Each new row is followed by its nearest point in the smallest flat space through zero that holds the last named rows.
In the rows, zero is written as 128.

Z772, 6 rows:
[[104 126 113 167 116 143  82 110 143 104 133 113 129 183 136 126 148]
 [151 100  56 157 108 113 139 142 103 121 136 104 139 188 144 180 160]
 [198 146 159 101  98 136  93 105 130 185 161 149 164 167 139 161 128]
 [ 83 136 128 106  98 104 145 149  64  86  86 111 117 139 160 120 177]
 [ 75 144 194  95 126 144 138 164 166 133 127 133 141 162 177 141 159]
 [116 142 141  86  80 128 130 106 161 161  63  63 152 120 136 197 156]]
New rows:
[111 162 177  76 152 123  55 176 152  94 119 139 152 103 181 136 145] -> [ 92 153 194  96 122 140 119 138 142 130 122 140 133 137 156 114 144]
[133 161 172 102  85  98 133  43 144  93 146 103 106 143  82 112 203] -> [119 152 151 115  93 131  84  90 114 123  99 112 131 132 128 118 143]
[122 148 172  74 153 156 125 154 167  94  88  85 108 110 129 171  76] -> [ 97 137 162 102 133 138 146 131 175 143  98 108 130  93 127 141 123]
[145 156 128 146 144 123 111 129 164 137 142 112 122 120 140 119 138] -> [128 128 133 136 134 138 117 121 152 134 136 128 131 132 123 129 120]

Z826, 6 rows:
[[115  96  46 150 100 125 164 148 104 212 108 121 168 158 147 110  95]
 [ 96 139 147  76  89  77 160 141 109 172 114 107 136  93  71 130 173]
 [174 146 133 141  92 121 141 137 149 188  76 132 138 164 126 131 176]
 [106 156 150 165 127 161 159  91 136 166 157  97 147 199 138 115 180]
 [141 128 132 167  95 172 125  93 172 232  93  88 165 160 114  46 147]
 [ 74 149 167 192  74 152 163  91 158 155 117 135 115 180 134 183 168]]
New rows:
[138 146 112 115 152 135 165 125 102 194 160 132 120 122 117 140  88] -> [116 120 100 121 130 120 146 137 106 149 139 118 145 136 130 119 122]
[146 131 124 111 174 113 112 137 116 151 165 152 149  72 162 164 132] -> [142 126 115 105 148 112 126 146 109 105 139 134 126 118 133 133 121]
[ 85 160 126 103 144  86 125 137 173  73  71 112 159 163 125 150 161] -> [131 145 150 119 122 113 136 132 127 116 126 135 117 132 122 155 157]
[157 113 131 105  93 132 149 146 118 132 160 148 105 125 120 115 176] -> [141 141 136 110 127 111 137 137 121 134 125 125 130 132 119 133 155]
[170 144 150 103 129 126 114 124 123 128 122 136 143 121 137 120 167] -> [168 146 146 109 138 120 119 135 133 126 120 125 128 132 121 118 160]

Z395:
[[123 112 150 111 115 122 150  96 111 138 147  44 142 125 120 157 125]
 [141  94 100 154  91 127 133  65 118  91  88 179 132 151 125 180 182]
 [104 100 168 126 142 126 165 148 112 177 114 164  74 160 136 139 170]
 [169 156 119 104 135 138 125 118 112  96 136 197 117 140 146 158 117]
 [122 166  94 122  75  74 137  61 106 134 183 145 114 144  86 133 131]
 [ 61 126  96  97  74 161 150 131 129 150 111 147 122 133 138  62  79]]
New rows:
[158 118 110 139 115 121 108  90 147  76 162 103 185  76 137 181  55] -> [170 148 102 118 118 136 102  91 130  69 142  82 183 102 129 154  92]
[128 139  65  51 123 140 173  93 167 169 151 158 148 149  80 116 127] -> [108 149 105 103  89 123 143 101 113 135 148 151 117 139 121 113 105]
[ 86 118 187 118 120 107 135 130 135 131 121 146  76 191 110  99  84] -> [ 96 129 141 110 121 127 154 142 117 168 135 147  94 145 129 107 125]
[133  94 105  55 120  98 104 124 133  96 105 140 145 128 140 112 143] -> [130 125 113 123 115 143 126 117 128 109 115 140 139 127 136 131 119]
[130 205 137 151 129 135 154 133 113 134 130 204 134 117 164 139 123] -> [145 157 120 114 136 129 125 138 121 120 138 197 106 139 138 127 119]
[ 79 135 193 205 125 102 137 129 135 126 106 146 135  97 104 113 175] -> [109 104 132 178 136 101 120 140 146 151 111 128 118 130 106 115 178]

Z365:
[[ 84 133 152  98 122 105 117 110 119 105 174 140 106 131 101 166 146]
 [109 167 150 125 105 110 124 122 107 188 137 122 146 140  87 123  90]
 [ 84 146 180  96 113 171 121  85 143 106 130 135 120 121 122 141 165]
 [157 121 105 108 147 150 153 134 110  90 174 168 128 130 143 114 166]
 [ 75 172 126 102 153 152 129 100 156 114 138  49 146  75  19  88 161]
 [134 121 127 176 110 142 175 112 176  69 151 153  58 165  57 118 100]]
New rows:
[157  90 165 124 155 105 136 111  90 146  34 143 141 108 176 117 166] -> [142 111 132 125 131 143 108 135 126 143  81 124 151 116 201 133 140]
[112 160 104  85 152 171 108  81  46  89 109 103 152  77 113 134 141] -> [108 147 129  84 150 150 117 117 116 125 140 105 161  91 122 115 176]
[106 154 145 149 195 149 116 143  87 128  86 107 112 138 148  95 138] -> [132 130 125 126 135 143 122 129 132 137 105 110 146 113 141 115 136]
[136 173 116 114  51 147 140  81 130 146 156  39 136 165 165 130 189] -> [112 148 150 107 124 155 122 111 126 140 121 123 146 117 129 120 145]
[119  83 130 156 167 132 146 125  98 133 102 123 146  43 143 143 148] -> [130 113 111 120 150 127 112 138 131 120 107 101 144 101 155 128 151]

Z32:
[[ 95 139  90  52 136 177 113 191 109  75 101  96  25 204 133  98 156]
 [ 83 130  76 135  44 177 115 125 149  50 103 155 125 204 222  84 119]
 [171  74  58 105  58  64  70 171 175  46 132 161  80 191 192  91 132]
 [151  51 121 157  46  96  92 100  69 128 128 104 117 146 187  99  97]
 [151 101  91  65  72 156  96 167  74 102  84 113  45 137 137 115 102]
 [ 75 134 105 137  63 136  97 165 108  63 161 130  39 190 186  45  92]]
New rows:
[129 113 205 152 121 118  53 127 123 150 144 131 119 138 126 170 129] -> [137 110 144 145 132 101 123 119 111 147 146 115 128 119 123 124 124]
[121 148 113 104 128 100 112 102 114 170 147 128 119 126 131 127 121] -> [132 123 137 132 131 117 126 128 117 138 137 122 121 119 121 126 122]
[133 175 121 148 140 104 117 146 165 138 137 134 109 125  93 114 153] -> [125 151 132 127 157 108 130 150 159 121 153 143 117 122 107 124 134]
[144 115 133 119 124 158  92  96 113  51 135 124 134 130 131 138 168] -> [130 115 113 117 119 136 124 126 132 115 111 124 132 151 145 130 142]
[146 167 139 133 157 143 130 119 135 113 132  71  88 100  51  74  96] -> [114 157 149 118 155 133 133 153 108 142 149 119  86 104  89 119 112]

Z91:
[[105 174 171  88 156 159 118 132  89  98 137 190 158 129 116  93 146]
 [145 129 164 104 167 169 176 217 116 152 148 134  98 192 139 139 176]
 [134 166  84  88 135 205 136 119  90 164 122 181  95 131 121 109 149]
 [149 188 109  94 170 238 136 137  28 206 101 223 120 104 142  94 105]
 [137 123 124 112 182 238 137 144  82 120 158 133 130 133  84 117 122]
 [126  97 114  35 205 180 128  74  43 103 121 150 199 141  95  79 191]]
New rows:
[115 107 125 103 172 168  89 143 136 169 124  87  79 111 155 165 114] -> [148 111 109 141 138 158 142 144 122 156 129 110 109 132 127 141 116]
[143  98 153 123  80 133 115 128  77 114  88 126 101 145  97 116 158] -> [128 124 121 112 132 129 131 122 124 128 126 129 129 136 127 124 146]
[176 114  76  86 149  76 176  90 115 110 154  93 165 165 169 172 180] -> [140  74 101  90 140  87 147 107 128 136 110  93 143 161 139 130 188]
[119  97 113 132 126 125 152 135 175  85 133 106 181 172 130 174 149] -> [125  92 135 125 132 105 135 133 154  97 145  86 134 153 115 139 155]

Z410, 6 rows:
[[123 148 154 118 193  88 114 119 116 150 109 112 154 167 122 130 143]
 [102 130 149 119 158 107 117 125  86  89 158  91 122 143 145 136 115]
 [133 122 153 141 190 120 144  83 119 147 123 142  88 170 125 139  89]
 [ 95 162 145 122 154  56 107 148 159 118 170 120 157 119 155 188  82]
 [116 151 123 132 155 100 136 110 106 150 198  86 157 197 138  91 113]
 [167 108 131 142 156 110 135 175 160  89 145 139  99 130 119 185 147]]
New rows:
[166 141  92  87 171  77 143 136  88 149 106 115 142 137 113 134 110] -> [130 139 141 124 165 105 122 126 125 142 119 120 143 153 123 130 140]
[167 172 115 138 123  96 141 115  81 134 180  96 118  94 173 115  91] -> [106 136 123 130 117 120 131 119 116 118 179 108 131 137 147 121  95]
[ 77 162  88  97 108  78 112 169  82 174 164  98 176 159 123 126 152] -> [102 164 119 112 120  92 108 145 119 142 164  85 199 146 139 100 147]
[117  80  92 133 173 138 166 107 144 169 103 180  85  87 153 134 115] -> [141 114 133 141 134 148 144 100 149 148  95 171  88 118 120 144  98]
[ 90 134 162  75  94 105 109 127  96 144 151 170 157  79  86 135  81] -> [ 85 148 135 114 103 117 109 115 128 132 118 131 148  89 148 136  92]

Z587 (6 x 17):
[[ 87 115 113 161 136 103 113  85 112 170  84  63  91 106 134 167 116]
 [ 70 115 193  72 192 113 129  63 127 165 179 142 104  55 179 118 133]
 [ 78 108 100 148 153 153 104 178  66 122 106  81 101  54 135 146 193]
 [ 36 107 137 112 104 107 163 145 104 113 125  75 180 111 148 174 179]
 [ 58 129 131 151 187  90 134 132  92 111 112 124 141  63 172 107 120]
 [ 77  85 165 143 204 146  99  61 159 133 167  52 112 108 169 143 185]]
New rows:
[125  82 119  88  94 156 171 135 130 178  82 103 148 175  87 176 134] -> [126 121 121 105  57 131 143 127 130 153 116  97 132 161 100 181 142]
[151 171 172 112 149  79  90 121 144  87 151 161 161 178  77 161 124] -> [150 135 141 121 119 124 142 119 159 112 146 150 156 168 127 114 112]
[114 114 129 144 111 103 169 141  98 131 166  86 144  81 124 162 178] -> [ 82 113 130 115 116 130 138 145 107 125 128  97 142 107 135 156 168]

Z22 (6 x 17):
[[ 66 128 136 236 156  70 109 104  83  44 140  85  60 112 183 123 154]
 [ 80 141 147 108  92 107  93 131 119 104 133 123 105 152 104 129 114]
 [129 131  91 141 118 141 144 132 114 134 127 180 134 128 131 100 113]
 [128  69 164 127 124 148 137 140 155  91 107  74 155 133 164 139 120]
 [111 217 168 187 138 109 114 126 196 145  99 161 175 132 166 115 144]
 [141 183 163 156 120 161 116 149 143  56  65 110 136 128 130 103 131]]
New rows:
[143 158 136 118 177 156 135 112 162  72  60 176  89  99 145 135 138] -> [157 170 132 156 141 152 133 136 129  97  92 127 130 115 130 110 139]
[160 154 139  78 153 113 142 131  80 197  96 137 124 107  88 123 112] -> [168 156 111  87 138 138 130 126 119 170 137 140 121 119  82 138 138]
[124 140 149 153 117 136 141 145 105 148 136 186 134 188 118  93  86] -> [107 143 109 131 100 132 128 135 129 133 125 182 141 142 127 101 106]
[146 101 113 177 149 139 161 119  96 200 123 104 104 121 140  82  82] -> [146 100  93 149 150 132 156 120 111 143 142 144 127 111 147 122 132]
[ 92 167  98 127 119 130 151 174 117  89 151  98  94 183 125 121  63] -> [ 97 129 125 125  97 128 112 136 105  89 123 135 106 143 115 112 110]

Z813 (6 x 17):
[[ 82 131 156 138 129 112 136  98 138 108 106 173  78 224 148 145 117]
 [160 143 205 148 141 101  50 166 180 131 164 128 169 161 129 108 129]
 [106  80  94 122 169 137 136 149 142 151 122 177 120  88 129  99 151]
 [ 88 109 156 139 162 170 113 145 137 110  87 157  85 102 139 157 148]
 [138 168 198 205 146 138 160 105 116 154  93 159 105 145 168 162 199]
 [175  96 116 128 115 122 137  84 100 155 199 141  99 137  94 130 163]]
New rows:
[114  89  87 138  99 120 128 165 178 122 156 177 138 145 102 136 135] -> [117  94 110 111 142 115 115 136 146 134 148 157 124 140 119 102 122]
[181  85 104  82 133 134 174 144 145  81  77 162 162 174 178 128 130] -> [102 128 105 122 132 113 148 130 136 130 107 144 134 146 142 110 113]
[ 83 179 128 109  93 138  92  83 111  95  80 116 177 127 180  87 143] -> [109 167 130 131 118 121 141 138 132 114  86 105 153 137 151 130 102]
[132 177 173 144 160 175 110 105 157 114 174 134 125 112 103 141  93] -> [141 133 169 135 127 141  92 135 134 114 139 114 122 127 120 148 132]

Z651:
[[135 145 178 113 165 181 174 144 118 112 140 104  96  86 149  97 128]
 [ 96 128 189 118 203  93 147 175 114 149 104 117 101  89  83 140 117]
 [160 135 160 145 174  79 141 120 107  96 156 137  85  78 120 151 169]
 [ 93 100  98 161 110  93 152 106 175 115 137 125 158 134 149 118  80]
 [124 155 198 128 104 111 131 143 172  78 148 117 104 149  97 117  70]
 [ 72 159 128 126 196  66 136 156  76 163 121 154 111 101 165 133 109]]
New rows:
[136  84 185 122 134  63 143  57  98  86 177 128 159 120 111  93 167] -> [155 114 137 156 136  88 142 104 143  89 156 130 112 101 120 143 148]
[147  65 125 147 123 166 116 177 120 119 179 130 132 146 134 117 124] -> [140 118 125 127 116 155 134 121 139 123 129 118 134 129 127 121 134]
[132 149 159 108 118 152 123 131 175 122 131 126 151 124 143 141 112] -> [128 134 145 122 111 149 132 132 145 116 131 118 127 139 125 115 108]
[159 141 126 103  91  95 150 151 169 109 109  82 124 174 190 103  55] -> [103 148 136 131  92 133 136 126 160 105 143 125 135 157 153 101  66]

Z653:
[[194 187 100 134 138  98 114 114 110 127 147 137  78 153 166 137 152]
 [163 102 129 120 145 142 146 149 126 173  83 110 170 192  98 150 156]
 [136  57 159 155 174 124  47 133 116 148  18  83 126 156 162 136 157]
 [102 125 111 141 122 136 120 117  73 224  71  66 102 152 191  63 106]
 [105 175 134 175 141 168 109  52  77 103  99 116  57 200 148 120 123]
 [ 83 167 125 177 120 116 118  65  73 200  75 126 110 126 173 144 137]]
New rows:
[ 78 124 130 180 118 106  94 147 158 145 123 175 166  96 176 100 136] -> [ 93 114 137 139 120 103 107 124 130 144 116 135 137  67 151 133 124]
[133 181  79 129 116  93 132  90  86 158 176 139  92 101  99  77 120] -> [128 188  98 127 103 115 154 110 107 149 172 137  97 113 156 106 112]
[104 126 169  77  87 176 173 154 176  97 140 162 127 103 158 125  88] -> [ 98 116 132 109 110 144 150 142 149  97 168 135 139  98 104 106  98]
[ 99 178 135  76 158 161 150 155  91  78 178 160  96 180  99 177 116] -> [138 164 125 126 126 158 159 108 132  75 170 150 113 170  89 139 124]
[ 81 142 127 103 171  89  86 173  97 133 160 176 180 134 128 109 143] -> [128 120 128 122 124 112 127 140 139 133 134 136 143 100 129 136 131]
[156 142 159 152 172  97 105 104 121  98 137 110 100  75 105 166 172] -> [146 136 138 145 144 101  90 114 137  92 124 154 114 107 139 169 154]
